The rows come from 4 hidden closed curves, with some noise, and rows from the same curve form a group. Each curve winds through 6 dimensions. The rows are also pushed far along 4 directions, which tell nothing about the answers.
Known rows, each followed by its group:
[  6 -39   8 -27  -5  24  11  -3  -8 -20   6   0 -18  -4   5  -5  10 -12
 -14   1] -> vev
[  2 -10  -2   7  23   3  -2  19  -7   0  11  27  13  -6 -11  12   2 -42
  10  24] -> Vasa
[ -9  11   2  -1  -5  -7  -9  -6   5   4  -1 -11  -5  -5  12   0  -3   6
  -4 -19] -> zesuf
[  0  24  -7  29   4 -17 -16  25  12  17   6  10  25  -9  -7   6   0 -18
  15  -7] -> tuzen
[  6   7 -17  26  17  -9 -13  35   0  20  24  43  18  -3  -7   9 -17  -7
  16  13] -> Vasa
[ -1  12   5   6  -1  -2  -4  -5 -13  11  -8  -1   3   1   7   0   0   4
  -6  -1] -> tuzen
[-14  -2  11  33   7  14  -4 -11  -5  12 -13  -5 -12  -9   9  -7   0 -39
   0   5] -> vev
[-11  12  -3  28   2   4  -8  -4  11   2 -13  -6  -7  -9  -1  -4   3 -16
   5   3] -> zesuf
[  3  10  -5  15  19   3 -14  21  -6  22  24  21  11 -17  -3  20  -9 -11
  -4   1] -> vev
[ 19   2  -7  -1   8   0   7  15  15   0  17  28  16  16 -15   9  -6  12
   0 -10] -> Vasa
[-18  13  -2  35   3   3 -12  -5  -6  12 -16  -9  -5 -12   5  -5   1 -22
  11  23] -> tuzen
[  8   4   2  -8  21 -12   0  10   1  16  30  -8   9  -7 -13  25  -5   6
 -11 -16] -> zesuf
[-18  -8  -8  18   9   1  -3  -1 -14 -10 -17   1 -12  -2  13 -14  10 -28
  14  43] -> tuzen
[-22   6  -8  53  13  15 -23   2  16  19  -1   4 -18 -16  -6   6 -18 -33
  12  10] -> tuzen
[ 16 -22   3 -16  15   8  21   4  14 -17  13  16   3  10 -17   4   5 -10
  -5  -7] -> Vasa
[  2  10   1 -12  -8 -13   1 -10  17  -4   5 -31   0  15  -1   6   4  30
 -13 -28] -> tuzen
[-20  12   0  46   3  17 -33   3   8  30   1   1 -16 -25   4  11 -21 -24
  -1 -11] -> Vasa
[ -4  -4 -11  23   2  -3  -8  21  -6   2  -4  33   3  -7   6 -15  -5 -22
  21  21] -> Vasa
[ -5  21 -13  10  18 -24  -8  17   6   8  15   7  15 -11  -4   9  -2   0
  12   6] -> Vasa
[ -3 -16  -5   7  31   8   9   6  -7  -8   8  21  -4  -2  -6   4   3 -33
   5  32] -> vev
[ 22 -15   2 -37 -19  -3  27  -2  -5 -29  -8  -5  15  18  -3 -14  25  18
  -1   7] -> tuzen
[-16  18  -9  36  26 -16 -14  12  16  20  14   0   0 -20  -6   9 -13 -20
  13  -2] -> Vasa
[ 10  22 -19   3   8 -28   7  24   2 -10  -2  37  30  11  -1 -12   8  11
  22  18] -> Vasa
[  2  34  -8   7   9 -17   4   2  -1   2  -3  15  24  13   6   1   6  13
   6  11] -> zesuf
[  7  -7   1   8   2   3  -3  20  -7   5   2  26  13  -9  -6  -1   0 -28
  10   6] -> vev
[ 14  11   0 -21   1  -3  16  -9   9  -6  10  -1  11  22  -2   8   3  35
 -13 -13] -> zesuf
[ 21 -16  -1   5  20   6  19   9  -1  -1  11  23   6  21 -20   4  -2   1
  -4  10] -> zesuf
[-17 -25  11  -5  -1  12   0 -12  -1 -15 -17 -10 -24 -16   4 -11   3 -40
   3   2] -> tuzen
[-14  37 -12  35  13 -10 -17  -1   7  16  -9   8   4  -2  -1   6 -10   3
   9   9] -> vev
[-11  -7   1  27   0  15 -21   8   1  15   3   4 -13 -18   3   3 -10 -26
   1  -3] -> tuzen
[ 22  -4  -9 -32  -3 -12  15  12  -8 -17  13   5  19  22  -1   2  17  33
  -7   9] -> tuzen
[ -8 -20  13  10   9  32  -2 -21   2  13  11 -23 -35 -14   1  10 -12  -3
 -25 -13] -> Vasa
[ 16  25   1 -16  -3  -4  -5   0   6  16  20   6  12  12  -4  22 -14  52
 -24 -38] -> tuzen
[ -6   2   5  17  -8   4  -9   5 -10   6 -17  10   2 -15   5 -10   2 -29
  10   7] -> vev
[ -9 -10   6   6  -5  14 -11  -4  15   3   5 -14 -19 -16   2   4  -6 -13
  -8 -24] -> zesuf
[ -4 -23   7  16  17  20   7  -9  -2  12  13  -6 -27 -10  -2   1 -12  -9
 -10   2] -> Vasa
[ -5  14   2 -12 -31 -11  -5 -15  -8 -10 -25 -30  -4  12  26 -18  16  33
  -9 -11] -> tuzen
[ 16 -27   3  -4  25  17   8   5   0  15  39   6 -12  11 -19  26 -18  13
 -24  -9] -> zesuf
[  0  27  -4  18  -2 -12 -21  19   2  22   6  11  20 -17  -3  10  -7  -5
   8 -12] -> vev
[  3 -34  -1   0   9   4   8  18  -8 -15  -3  24   4  -5 -12  -9   6 -52
  22  29] -> vev
[ 10 -12   8 -29  -9  17  12 -13  -4  -9   9 -16  -6   0   4   6  11  20
 -22  -8] -> zesuf
[-10 -10   1  18  12  10 -16   8  15  11  17  -4 -14 -19  -6  13 -11 -26
  -4 -16] -> zesuf
[  0 -35  13 -13  14   8  10  -3  -5  -2  13 -16 -16  -7  -8   6   0 -23
 -11  -5] -> zesuf
[ 20 -10   0  -9  -1  -4  11  14 -10  -3  10  14  14  24   0  -1   8  10
  -7   1] -> tuzen
[ -2  24 -17   4  -2 -10 -12  15 -13  -5 -12  30  20   5   9  -2   7   2
  14  29] -> Vasa
[ 17 -21   1  17  25  23  10  13  20   8  29  20  -1   5 -29  20 -11 -20
  -8  -7] -> zesuf
[-14  -5   1  26  12   6  -6  -3 -16  12  -1  -7 -10  -5  11  -1   1 -28
   3  26] -> vev
[ -1   5  -1 -22   2   1   4 -14   8  -9   8 -21 -10   0   1  11   3  27
 -17 -12] -> vev
[  5  36  -9   1  11 -32   1  12   1   6   7   2  33   6  -1   8  10  12
   8   3] -> vev
[ 20   2   7 -26  -5   6  13   0  -5  -2  14   0  15   1  -3  10  10  22
 -18 -12] -> zesuf
[  7 -16   1 -31   2   2   9   1   1 -16  12  -4   1   2  -5   8   8   3
  -7   0] -> Vasa
[ -8   6  -9  -3  10 -10  -7   9   2  -6   6  -1   2 -11   3   6   6  -7
   5   8] -> vev

New rows. What belongs after each?
[ -1   3  -1  36  20  -1 -10  14  12  21  10   7   0  -9 -16  11 -12 -24
   3  -9] -> zesuf
[ 24 -43   4 -24  -7  25  20   4  -9 -11  14  16  -6  22 -10   0  -2  11
 -11   8] -> vev
[  7   7  -6  22   4 -11  -6  23  -6  19   7  29  22   4  -7   1 -11  -9
  18  11] -> Vasa
[-10  16 -10  19  26  -2 -14   5  12  17  22   2  -4  -5 -10  25 -17   3
  -2   0] -> tuzen
[ -6 -18  -1  -8  16   6   7  -6   6 -13   5  -2 -14   1  -7   4  -1 -15
   0  10] -> tuzen
[-22   7  -8  20  -4   8 -18  -4 -10  -5 -25   8 -11  -4  15  -9   3 -22
  12  31] -> Vasa
[  4 -25  13 -30 -19  12   7 -12 -19 -12  -7 -16 -15  -4  14 -12   9   8
 -17  -9] -> zesuf
[ -4  14  -1   2  -5  -9 -12   8   2   4  -3   0  12 -10   1   3   3 -11
   8  -5] -> Vasa
[  6   7   2 -29 -20  -9   6  -7  -2 -13   0 -22   7   8  20  -6  20  30
 -13 -16] -> vev
[ 20   8 -11  -5  11 -16  17  13  -8 -11  -2  23  22  21  -9  -5  12  18
   4  19] -> zesuf
[ -9  28 -17   1 -22 -25 -13  12 -10 -10 -23  11  12  -5  24 -24   9  21
  22  16] -> Vasa
[ -2 -30   5   8   8  27  -6  -1   4  14  26  -6 -30 -16  -3  12 -19  -3
 -17 -14] -> Vasa
[  6   3  -1  11   5   4 -14  17  -9  19  12  22  18   4 -10  20 -11 -17
   5  10] -> Vasa
[ 19 -42  -4 -24  -3   9  22   7   6 -28   5  19  -1  28 -19  -7   2  -1
   8  17] -> vev
[  1  17  -5   1  10 -19  -2   8   8   5  15  -9  17   4   0  11   5   5
   1  -6] -> vev
[-11  23  -6   1 -18  -6  -1 -16  -6 -17 -38  -2  -3   6  17 -23  12  17
   8  15] -> vev
[  3   2  -6   8  20 -12   3  13  17   5  21   6   6  -6 -13   8  -7  -3
   5 -10] -> Vasa
[ -2   0   0   6  -1   2   5  -1 -26  -7 -23  18   7   6  10 -15  11 -17
  11  39] -> Vasa
[ -6 -20  10  17   1  14   4  -3 -10  -1 -20   8  -8  -8  -4 -14   1 -46
  12  18] -> vev
[ 11 -13  -3  13  19  13   8  13  -6   7  14  27   7   4 -15   9  -5 -17
   4  23] -> tuzen
[ 16 -22   2  13  22   7  19  12  -1  11  21  25  -1   1 -12  -2 -10  -7
   0   4] -> Vasa
[  2 -15  10   0   5  21   1 -12   0   8   6   5 -18   7  -3   8 -15   2
 -17 -15] -> tuzen
[ -8  33  -8  -6 -12 -10 -10  -8   6  -8 -12  -9   1  -4  20  -5  11  28
  -7 -13] -> vev
[ -2 -12   0   7   6   9 -13  11  -4  18  20   4  -1  -1 -10  20 -16 -13
   1   6] -> Vasa
[-9 15 -8 12  8 -4 -3 -8 12 -3 -8 -1 -4  5 -4  1 -3  5  6  6] -> vev
[  7 -14   2   3   8  11   9   3 -20   0  -1  23   5  12  -3  -1   1 -15
   3  30] -> Vasa
[-10  21  -4   5  14 -23  -5   2  -9   5  -3 -12   9 -12   5   3   8  -6
   5  10] -> zesuf
[ -8  36 -14  32  -9  -9 -26  13   8  17  -2   0  11 -11   5   3  -3  11
   9   0] -> tuzen
[  6  14   2  20  20  -2  -6  17  -7  26  18  15  19 -15  -8  18  -4 -19
  -1   0] -> zesuf
[-11   9   2  -1  -5  -6  -2 -15  22  -5  -6 -28 -13  -8   2  -5   1   9
  -4 -27] -> Vasa
[-19  -2   7  20  10   3  -6 -16  15   9   3 -36 -19  -5  -1   8  -4 -18
  -4  -8] -> vev
[ 11 -30  18 -17   0  15  20 -14  -6  -6  -1 -10  -9  11  -6  -2   4 -10
 -14  -7] -> tuzen
[ 14  -4  -1 -19   3  -4   4  17  -2  -7  11  19  22   2  -9   9   8  -9
   3   1] -> Vasa
[-16  45 -10  15   4 -20 -13  -3   3  -3 -22  -1  14  -8  10  -2  12  -2
  10   9] -> Vasa
[ -2 -24   4   4  14   8  10  -4  20  -5  12  -8 -18  -5 -11  -1  -5 -17
  -2 -12] -> Vasa
[ 18  14 -14   6   5 -10  -9  31  10  20  33  33  23   1 -10  15 -17  26
   2 -16] -> Vasa
[-16   3  -5   6 -18  -2 -11 -14  14  -6 -18 -24 -16   5   1  -7  -6  12
   8   0] -> vev
[  3  30 -10  -6  -5 -28  -1  16 -17  -7  -6  11  32   3  23 -12  25   7
  10  17] -> vev
[ 16 -42   8 -23  -2  22  23  -5 -14 -12   7  10  -8  21  -6  -3   0   1
  -8  17] -> Vasa
[-12   1  -3  12  -6   8   2 -15  -7 -16 -34   6 -13   5  12 -23   7 -11
  10  26] -> vev
[-18   7  -3   8   5  -8 -13   3 -24   3 -10  -5  -5 -23  18  -6   8 -19
   5  24] -> zesuf
[  1   8  10 -10 -27   5  -6 -10  -1   2 -15 -16  -2  -9   7  -5   3  15
  -8 -25] -> vev
[ -4  28 -19  11  -4 -27 -10  15   1  -2 -13  15  22   9  -2  -6   1  11
  26  22] -> vev
[ -8 -21   2  21  -1   4   0  10   1 -12 -19   9  -1  -6   1 -21  12 -56
  22  20] -> tuzen
[-15   6  -6 -10 -11  -6   4 -20   8 -29 -30 -16 -14   7  10 -20  13   8
   8  11] -> vev
[  3  18  -5 -13  -6 -21   2  -2  10  -9  -3 -12  11  17   4  -1   9  26
  -2 -13] -> tuzen
[  4  34  -7  19  -8 -22 -18  20  15  18   8  -6  29  -7  -4  10   3   9
   7 -22] -> tuzen
[ -6 -10  17   2   0  10   5 -21   0   5  -8 -24 -15  -1  -2   0  -2 -14
 -10 -12] -> tuzen
[-10 -26   7  11   0  15 -15  -3  14  22  24 -25 -25 -10 -10  17 -26  -8
  -6 -20] -> Vasa
[ -6  42   1   7  -8 -31 -11  -3  -1   9 -17 -13  18   4  13  -4   7  16
   2 -18] -> tuzen
[ 11   1  -8 -35 -25 -17   4   8  -7 -20  -2  -5  16  14  11 -10  16  35
   3   4] -> vev
[  6  19  -2 -21   1 -12  -7   6  10   4  15   2  12  -9  -6  18  -6  22
  -8 -29] -> tuzen
[ -5  -5   1  23   7   9  -1  -1  -2   8  -2  -4  -4  -4  -5   1   0 -22
   5  18] -> tuzen
[  0  18   2  -2  -6  -2   0  -3 -12   1  -8  -4  11 -11  11  -2  14   3
  -3   6] -> zesuf
[ 10 -32   3  -2   2  25  18  -4  -5 -18  -8  27 -12  17  -4 -13   1 -14
  -1  18] -> vev
[ -6  -1   3  27  15   5  -2  -4   4  23  13  -9 -17 -14  -1   2 -17   4
  -5  -9] -> Vasa
[ -5  -2  14  10   2  14   1 -20  10  13   5 -30 -17   0  -1  10  -5  -1
 -19 -23] -> vev
[  6  31  -7   3  15 -26  -3  11  12  15  23  -6  27   6  -9  21   1  18
  -1 -13] -> vev
[ -4 -35   9  -9   0  33  11 -20   5 -21  -5  -6 -35   2   9  -9   5 -15
 -17  -3] -> vev
[  1 -28   4  -4  17  23  -1   2  -1   3  20  11 -18  -9 -10  16 -13 -17
 -10   1] -> tuzen
[-18  22   0   1   2 -21  -7 -16   2   2 -11 -30  -7  -1  13  -3   2  13
  -2  -8] -> zesuf
[-11  -7   4  29  14  26 -10 -11   8  21  10  -6 -24  -9 -10  17 -22 -13
  -9  -1] -> tuzen
[ 14  -6  -2 -15   1  -3   6   3   5   1  23 -15   5  16  -6  14   4  28
 -16  -9] -> tuzen
